There are 4 nested groupings, the coarsest first. Each group lies inside one group of the grouping before and may be the whole of it. The rows also spread widely along 15 directions, which tell nothing about the answers.
(in the rows, 128 means zero)
Some rows, each with its group in each grouping after it:
[101 118 145 168 119 124 150 110  70 110 123 107 125 141 139 130 148 122
 129 111 104 117 152  88 168 142  97 134 164 134 124]  mur seg z_82 Doroz
[141 105 115 141 135 117 103 154 118 180 100 167 136 136 114 146 142 127
 114 100 103 147 139  98 141 130  87 115 157 157 122]  Tesud duvi z_72 vipod
[107 141 129  98 162 133 134 119 152 126 108  85 132 114 137  82  69 100
 121 147  74  96 151 168 118 142 175 144 161 150 151]  Tesud nel z_343 kise
[151 114 114 111 120  99 130 108 113 121 127 132 148 114 130 160 131 133
 138 143 150 127 149 121 131 132 123 116 128 132 117]  mur Kire z_855 Setu
[148 135 142 113 132 155 157 123  99 126 140 103 129 105 124 130 156 126
 141 130 127  95 138  77 147 104  96  85 136 105 140]  Tesud duvi z_961 gunik
[106  88 137 144  95 122 147 132 131 106  98  87 175 127 131  94 153 121
 140  99 135 127 118 111 140 129 126 106 119 147 150]  Tesud duvi z_729 suket
[166 126 154 122  97 112 150 104 113 129 161 125 145 107 174 174 131 143
 132 165 153  95 138 115 125 120 125 112 123  83 130]  mur seg z_610 tev
[ 77 162 148 153 125 182 124 132 135 118 129  53 143 158 150  82  67 114
  90 121  70  81 135 101 166  99 123 134 144 141 127]  mur zezad z_638 Nol
[125  93 161 118 154 115 177 130  80 139 118 134 150 101 137 125 197 123
 139 182 148 147 132 110  89 127 133  99 142 100 137]  mur zemud z_396 Zupud
[107  79 127  72 131  60 127 142 134 130 133 114  74  81 113 167 137 143
 110 132 134  97 164 149 137 128 108 181 203 106 132]  Tesud Zovum z_347 gudid
[153 115 138  90 109 161 152  80 121  84  81  73 163 106 149  77 150 117
 141 105 134 119 146 113 104 107 112  84 117 112  95]  mur zemud z_794 banu
[ 91 116 121 199 126 127 184  98 116 114 149 114 158 156 151 103 108 144
 136 140 125 126 151 109 157 181 146 142 118 164 147]  mur zemud z_794 vofib
[109 112 117 123  95 138 135 138 113 112  55  74 161 131 129 114 174 108
 165  93 147 135 116 137 126 119 128 111 114 100 135]  mur Kire z_34 rur
[110 131 142  95 187 139 125 121 113  64 159 122 157 105 111 115 136  96
 130 191 123 112 105 111 121  77 135  89 103 160 152]  mur zemud z_107 Mekub
[ 86 106 151 101 199  89 136 153 121 130 163 154  93 106 107 109 176 135
 158 174 128 130 113 123 134 114 139 138 170 147 208]  mur seg z_995 ret
[119 105 168 177  98 110 109  78 103  88  99 141 176 161 188 108 133 127
 130  88  87 122 137 124 135 155 112 141 157 169 119]  mur seg z_82 zaneg
[ 75 142 128 166 125 133 135 124 117  92 114 104 135 202 133 113 169 182
 135 149 174 126 147 103 167 105 109 128 155 110 102]  Tesud nel z_41 guku
[140 124 149 135 133 130 128  94 162 114 106  92 118 148 204  32 105 135
 114 123 120 145 116 181  76 144 131 108  95 131 167]  mur zezad z_638 nipo
[ 95 147 131 129 163 167 134  84 111  79  81  98 199 161 120  74 104 121
 103 159  94 121 179 101 126 119 150 121 163 175  46]  Tesud nel z_892 nasuv
[ 92 123 140  96 143 132 109 131 144  61 129  83 134 116 113 121 124 116
 103 146 126  87 114 127 125  69 114 129 139 125 112]  Tesud nel z_343 rad
[153 138 144 144  97 141 130 106 134 144 116 116 147 107 187 153  75 102
 118  97  70  81 135 151 121 151 131 145 128 116 135]  mur zemud z_396 koruf
[137 105 127  94 114 125 129  89  66  74  79  92 214  96 118 145 112  54
 118 134  83 122 174 103 132 132 142  99 145 171  70]  mur zemud z_107 Geli
[105 151  91  94 156 165  99 175 155 168  34 109 160 154  96 104 136 118
 137 122 126 149 141 150 108  94 151 118 147 124 109]  Tesud duvi z_72 dad
[124 139 141 185 141 144 160 108 110 144 132 132  98 159 163  99 140 156
 130 113 110 119 136 107 143 156  90 127 145 117 137]  Tesud nel z_41 biki
[114 121 103 117 136 119 165 126  94 125 124 112  89 107 101 161 157 132
 156 118 141 109 157 112 160 134 107 146 159  97 134]  mur zemud z_396 Zupud
[ 91  98 152 142 144 125 144 161 134 158 117 119 123 116 139  98 159 124
 135 117 113 132  96 121 120 119 121 135 143 122 179]  mur seg z_610 tev
[121 137 127 162  92 178 146 134 110 154  73  43 176 154 158  94  81  88
  84 116  93 145 142 107 123 128 127  96 110 119  88]  mur seg z_995 ret
[127  94 126 152 136 111 166 124 146 124 144 119 102  91 150 123 115 130
 114 128 131 116 106 155  99 156 117 142  97 117 164]  Tesud Zovum z_347 gudid
[140 120 100  76 114 106  88 114 150  96  92 114 136 108 108 147 108 109
 151  83 104  96 139 149 152 114 120 132 152 153 134]  Tesud nel z_41 guku
[114 117 148 145 114 133 139 145 111 128  71 142 203 122 140 177 177 119
 147 143 138 116 111 136  91 113 156 132 132  91 102]  Tesud nel z_41 biki
[102 114  91 182 159 147 170 104 146 107 127 145 121 122 106 128 112 153
 110 106 124 116 130 117 128 148 107 174 116 149  90]  Tesud nel z_892 nasuv
[114 127 140 142 178 112 142 135 104 101 140 159 181 115 123 149 140  96
 148 201 123 125  95 144  99 130 178 108 101 151 169]  Tesud nel z_41 biki
[ 96 136 127 141 167 119 126 153  93 136 132 148 122 115 104 177 126 104
 131 147  90  97 137 120 154 136 128 155 166 142 146]  Tesud Zovum z_347 gudid
[104 147  97 108 193 157 155 110 174 105 150 106  93 121  98  91  97 162
 106 159 142 105 143 125 125  93 117 143 129 128 100]  Tesud nel z_41 guku
[170 154 119  53 132 143 130 157  87 179  99  72 148 105 119 145 126  81
 127 190 133 134 152 119 115  96 142  54 126  82 129]  mur Kire z_34 rur
[152 119 151  90 137 124 118  93  95 114  95 139 152 132 153 113 170 131
 140 140 124 134 165 115 118 119 110 100 168 129 103]  mur zemud z_107 Mekub
[134  75 121 118  90  93 128 127 150 125 144 127 175 116 130 121 135 133
 164 111 136 125 113 109 163 131 131  99 113 179 199]  mur zemud z_794 vofib
[ 83  95 135 136 133 114 160 131 153 104 136 103 173 107 125 125 109 128
 110 164 126  98 128 139 114 128 170 158 136 142 127]  Tesud nel z_343 rad
[148 157 147 101 127 143 119 107 121 126 129 105 109 117 158 127 111 119
 139 122 100  89 147 126 140 113 113 122 155 103 139]  mur seg z_995 ret
[162 119 100 113 130  79  69 143  92 160  60 165 122 125 144 191 110  63
 122 100  79 160 139 186 103 163 119 130 143 146 137]  mur zemud z_396 koruf
[114 106 151 141  98 128 134 103 113  78 112  89 181 121 161 118 124  97
 135 114 105 104 118 128 136 131 134 116 112 147 149]  mur zemud z_107 Mekub
[142 148 121  78 166 120 121 118 141 173  98 132 106 124 130 111 105 136
 135 142  93 112 182 152 124 140 143 142 199 131 129]  Tesud nel z_41 guku
[117 120 185 131 146 127 154 125 112 150 127 151 150  96 166 134 154 126
 147 145  93  88 131 129 106 138 155 152 173 112 161]  mur zezad z_638 Nol
[ 99 123 136 111 117 139 148 133 114 116 110  54 127 122 132  99 129 108
 132 119 114 106 141 115 151 116 121 117 145 117 149]  mur zemud z_794 banu

New rows, each followed by its group in each grouping:
[ 92 122 131 115 149 114 135 138 153 143 112  93 140 153 146  68 106 146
 117 176 130 136 155 156 121 139 165 131 155 144 153]  Tesud Zovum z_347 gudid
[113 110 127 129 118 124 135 107 109 103 105  93 160 123 133 111 121 104
 134 111 106 120 141 120 142 137 127 124 135 151 124]  mur Kire z_34 rur
[153 140 146 119 128 152 134  77 113 124 111  89 139 137 173  87  78 119
  74 140  92 128 178 112 108 127 108 111 149 130  59]  mur seg z_995 ret
[133 167  98 120 163 127  97 131 102 172 110 160 120 156 101 159  89 120
 131 131  66 111 185 113 180 149 123 141 201 172 121]  Tesud nel z_892 nasuv
[ 78  71 132 152 115  81 178 137 103  95 136 103 120  84 116 163 163 119
 145 120 144 110 115 132 140 144 134 171 134 114 164]  mur seg z_82 Doroz
[126  97 130  93 131 115 107 136 159 153 112 106 117 121 123 102 106 137
  87 111  97 120 145 114 136 101  92 126 176 149 113]  Tesud nel z_41 guku
[127  97 137  99 108 108 144 111 125 144 112 102 109 101 143 136 124 145
 101 109 116 104 179 120 131 134 106 164 190 108  93]  mur zezad z_638 Nol
[114 148  88 181 123 101 110 119  82  96 107 149 140 156 119 201 102  91
 157 105  97 112 137 147 174 176 136 152 125 161 143]  Tesud nel z_41 biki
[ 98 137 142 128 157 124 156 104 122  99 138  84 146 117 146 101  82 104
 122 173  98 103 147 152 121 144 178 145 137 147 149]  mur seg z_82 zaneg
[139 123 112 123 121 129  97 116 127  99  88 113 164 132 128 138  97  95
 100 112 100 127 127 135 117 113 112 109 115 154  89]  Tesud nel z_41 biki
[105 102 148 135 144 136 125  91 142  80 123 109 168 124 148  76 100 115
  89 119  93 122 127 110 112 108 113 130 132 175  90]  mur seg z_610 tev
[135 110 132 144 140 102 108 122 110 114 117 148 170 148 144 135 117 113
 102 166 118 147 128 129 112 135 133 102 123 166 117]  Tesud nel z_343 kise
[107  92  71 114 151  79 119  90 134  84 100 128  92 133  99 101 123 132
 143  89 134 154 158 155 149 164 109 163 144 184 125]  mur Kire z_34 rur
[156  79 137 131  67  81 102 105 110 126  99 130 172 106 163 182 105  99
 107  86  94 114 142 138 130 154 110 143 141 149 102]  mur Kire z_34 rur
[106  67 126 111 139 100 173 145 135 157 112 117 113  86 116 110 168 134
 135 118 135 143 132 126 114 140 121 146 155 118 154]  mur zemud z_396 koruf
[121 140  96 100 137  91 150 148  90 114 105 108 144 133 105 169 168 115
 189 198 185 136 150 161 133 144 186 106 128  95 171]  Tesud nel z_343 rad
[ 79 115 133 150 150 141 119 162 141 138 106 109 142 145 113 100 127 119
 107 117  95 128 104 111 139 103 113 125 142 156 142]  Tesud nel z_41 guku
[124 149  93 154 130 148 167 149  91 175 110 116 133 162 103 156 148 155
 132 160 155 139 169  81 163 135 117 111 147  99 101]  Tesud nel z_892 nasuv
[125  71 127  76 167  97 148 144 140 133 137  61  83  78 120  48 118  90
  90 148 122 162  99 144  90 119 108  87 101 141 186]  mur Kire z_34 rur
[161  88  94  36 155 121 172 129 145 162 134 100 120  36  81 136 108 107
 107 154 125 122 163 111 109 106 127 114 144 124 110]  mur zemud z_396 koruf
[118 114 132 131 123 119 128 151 102 153 116 110 124 139 131 117 159 120
 147 122 125 136 118 110 153 125 106 102 137 125 174]  mur Kire z_34 rur
[137 143 113 124 142 124 137  97  97 117 135 113 117 141 138 127 105 122
 121 146 115 126 173 115 155 142 113 114 146 141 119]  mur zemud z_396 koruf
[143  93 101 116 147 125 154 117 105 123  97 142 143  90 103 137 154 103
 139 112 127 148 132 111 109 134 111 112 115 146 114]  mur zemud z_794 banu
[ 87 100 132 183 135 140 173 100 114  93 137  83 131 108 133 104  99 117
  86 103  97 108 130  95 134 145  98 156 122 152  97]  mur Kire z_855 Setu
[131 148 106 126 118 151 167 124 101 167  79 113 133 117 128 155 143 122
 173 103 113 107 174 127 147 155 141 147 166  90 124]  mur zemud z_396 koruf
[135 123 136 128 143 102 133  98 118  97 173 121 109 114 139 142  90 124
  97 152 106  95 141 116 145 130 104 126 139 145 128]  Tesud nel z_41 biki
[107  89 164 173 122 151 201 126 131 132 123 102 199 126 155  85 161 154
 111 176 154 134 113  94  90 128 149 102 106 112 118]  Tesud nel z_892 nasuv
[ 99 107 109 136 160  75 138 152  71 119 110  99  65 157 111 107 176 113
 135 150 152 179 129 135 143 154  97  98 140 124 180]  Tesud nel z_41 biki
[141 135 168 162 102 184 121 116 117 186  62 152 186 118 169 151 118 115
 113  59  38  84 147  98 114 125 108 163 185 119  64]  mur seg z_82 zaneg
[125 107 129 112 116  95 127 130 101 140 113 114 134 138 135 126 146 122
 144 132 124 136 154 115 156 141 123 111 162 144 159]  mur zemud z_794 banu
[ 86  76 142 135  95  68 101 150 137  90 118 110 139 124 128 145 147 121
 143  93 117 104  95 144 162 131 121 150 149 157 195]  Tesud nel z_892 nasuv
[134 109 116  85 147 116 156  96 121  96 124 113 113  93 120 117 153 131
 153 134 145 118 154 130 129 128 122 128 141 125 134]  mur zemud z_107 Mekub
[132 100 101 174 112 142 158 123 106  96 103 149 216  81  97 208 127  82
 140 106 110 102  97 106 121 139 143 132  78 151 104]  Tesud nel z_892 nasuv
[133 123 130 120 130 154 152  96 179 129 130 167 140  94 141 161 138 184
 134 106 138  72 145 123 112  99 115 185 156  97  75]  mur zemud z_396 koruf
[129 103 106 109 148 116 120 114 146 129  82 157 148 123 126 117 144 133
 140 114 129 151 142 149 101 132 131 139 140 150 112]  mur zemud z_396 koruf
[107 115 151 141 136 120 128 103 123  90 128 116 110 156 169  97 158 157
 112 135 147 132 132 130 122 114  90 129 140 116 123]  mur zemud z_107 Mekub
[111 111 145 151 125  75 130 135 106 122 141 152 137 121 160 190 135 118
 143 152 125 110 124 161 131 156 149 158 141 122 172]  mur zemud z_396 koruf
[108  96 149 157 121  64 133 116 108 139 151 142 128 152 166 114 126 137
 148 136 102 133 151 133 170 183 136 141 171 176 202]  mur zemud z_396 koruf
[124  92 132 114 122 124 183 109 111 100 116  84 141  69 128 135 136 109
 125 137 132 101 143 128 108 141 132 133 127 102 117]  Tesud Zovum z_347 gudid
[109  99 179 120 144 108 108 110 123  96 123  95 125 129 175  53 123 103
  99 123  86 132 110 132 108 119 104 111 147 157 159]  mur seg z_610 tev
[151  91 125  65 102 106 125 141 150 145  84 110 154  85 131 131 155 122
 157 121 143 119 128 152 102 117 140 108 135 108 157]  Tesud Zovum z_347 gudid
[143  79 152 124  86  94 131 112 159 110 129 132 162 113 168 131 157 156
 142 118 160 120 103 138 107 112 123 123 112 119 153]  mur seg z_82 zaneg
[148 114  94 104 121 103 117 121 152 139 141 111 143 147 126 130  75 153
  75 173 148 140 169 117 139 115 119 106 136 151  86]  Tesud nel z_343 kise
[113 157 106 188 110 142 122 132  95 140  94 132 154 171 130 175 109 120
 138 106  93 108 148 114 174 157 125 145 146 140 117]  Tesud nel z_892 nasuv
[119 140  63 123 111 120 100 113 128  92  93 102 149 133  88 169  63  95
 133  89  90 100 160 137 182 147 133 150 138 180 110]  Tesud nel z_892 nasuv
[109 137 145 174 124 105 110 100 121  91 122 159 186 164 180 157 105 127
 132 154 115 112 131 166 118 152 166 154 124 153 128]  mur zemud z_396 Zupud
[119 109 113  96 117 106 118 104 104  80  77  48 106 108 121 101  91  70
 112  83  74 112 155 149 144 155 108 127 156 153 132]  Tesud nel z_892 nasuv
[ 65 101 136 133 133 118 164 160 160 132 124  97 147 105 118 130 129 139
 130 147 129  88 121 142 128 123 170 178 159 115 151]  Tesud nel z_343 kise
[117  60 155 121 140  78 153 134 118 152 132  92 117 104 146  90 109 116
  51 164 105 155 143 125  96 145 108 120 159 144 118]  Tesud nel z_41 biki
[116 106 117 138 155  97 148  48 116   4 172 142 139  78 121 165  97 111
 123 135 120  82 138 139 129 136 128 174 111 173  95]  mur seg z_82 Doroz
[164 128 110 116 117 151 130 118 138 170 104 139 179 121 119 143  97 129
 116 120  99 116 156  94 134 118 122 108 142 147  82]  Tesud nel z_41 biki
[136 121 145 133 136 132 150 135 105 153 149  94 114 105 139 123 102 102
  97 138  89 106 140 102 142 136 105 102 142 130 152]  Tesud duvi z_72 dad
[113 116  60 113 130  97 142 156 157 152  95 132  89 146  99 156 167 190
 157 139 215 152 155 159 132 132 125 156 136  86 125]  Tesud Zovum z_347 gudid
[112 102 122 149 130 130 144 139 126 122 116 128 160 111 128 137 133 106
 134 122 118 128  98 129 115 127 132 124 100 139 150]  mur zemud z_396 Zupud
[150  94 137  90 160 132 147 109 122 129 128 126 140  56 125 133 101  86
  86 138  81 110 139 118  90 118 115 129 137 146 100]  mur zemud z_107 Mekub
[140 175  88 133 147 186 130  48 135  65 131 107 141 164 118  59  77 149
 151  99 100  97 179  87 190 132 101 103 127 194  98]  Tesud Zovum z_347 gudid
[115 159  90 149 133 161 147 103 112  73 120 102 145 134  97 139 115 115
 163 107 126  91 150 104 179 132 126 123 115 145 123]  Tesud duvi z_72 vipod
[116 118 153 147 121 131 140 141 133 145 122 119 147 169 171  98 170 166
 125 161 165 150 117 120 115 105 117  98 122 100 145]  mur zemud z_396 koruf
[109 133  93 101 119  98 127 166 144 200 115 114 117 143 117 172  98 149
 128 155 135 119 181 149 162 136 155 165 186 111 137]  mur zemud z_396 Zupud
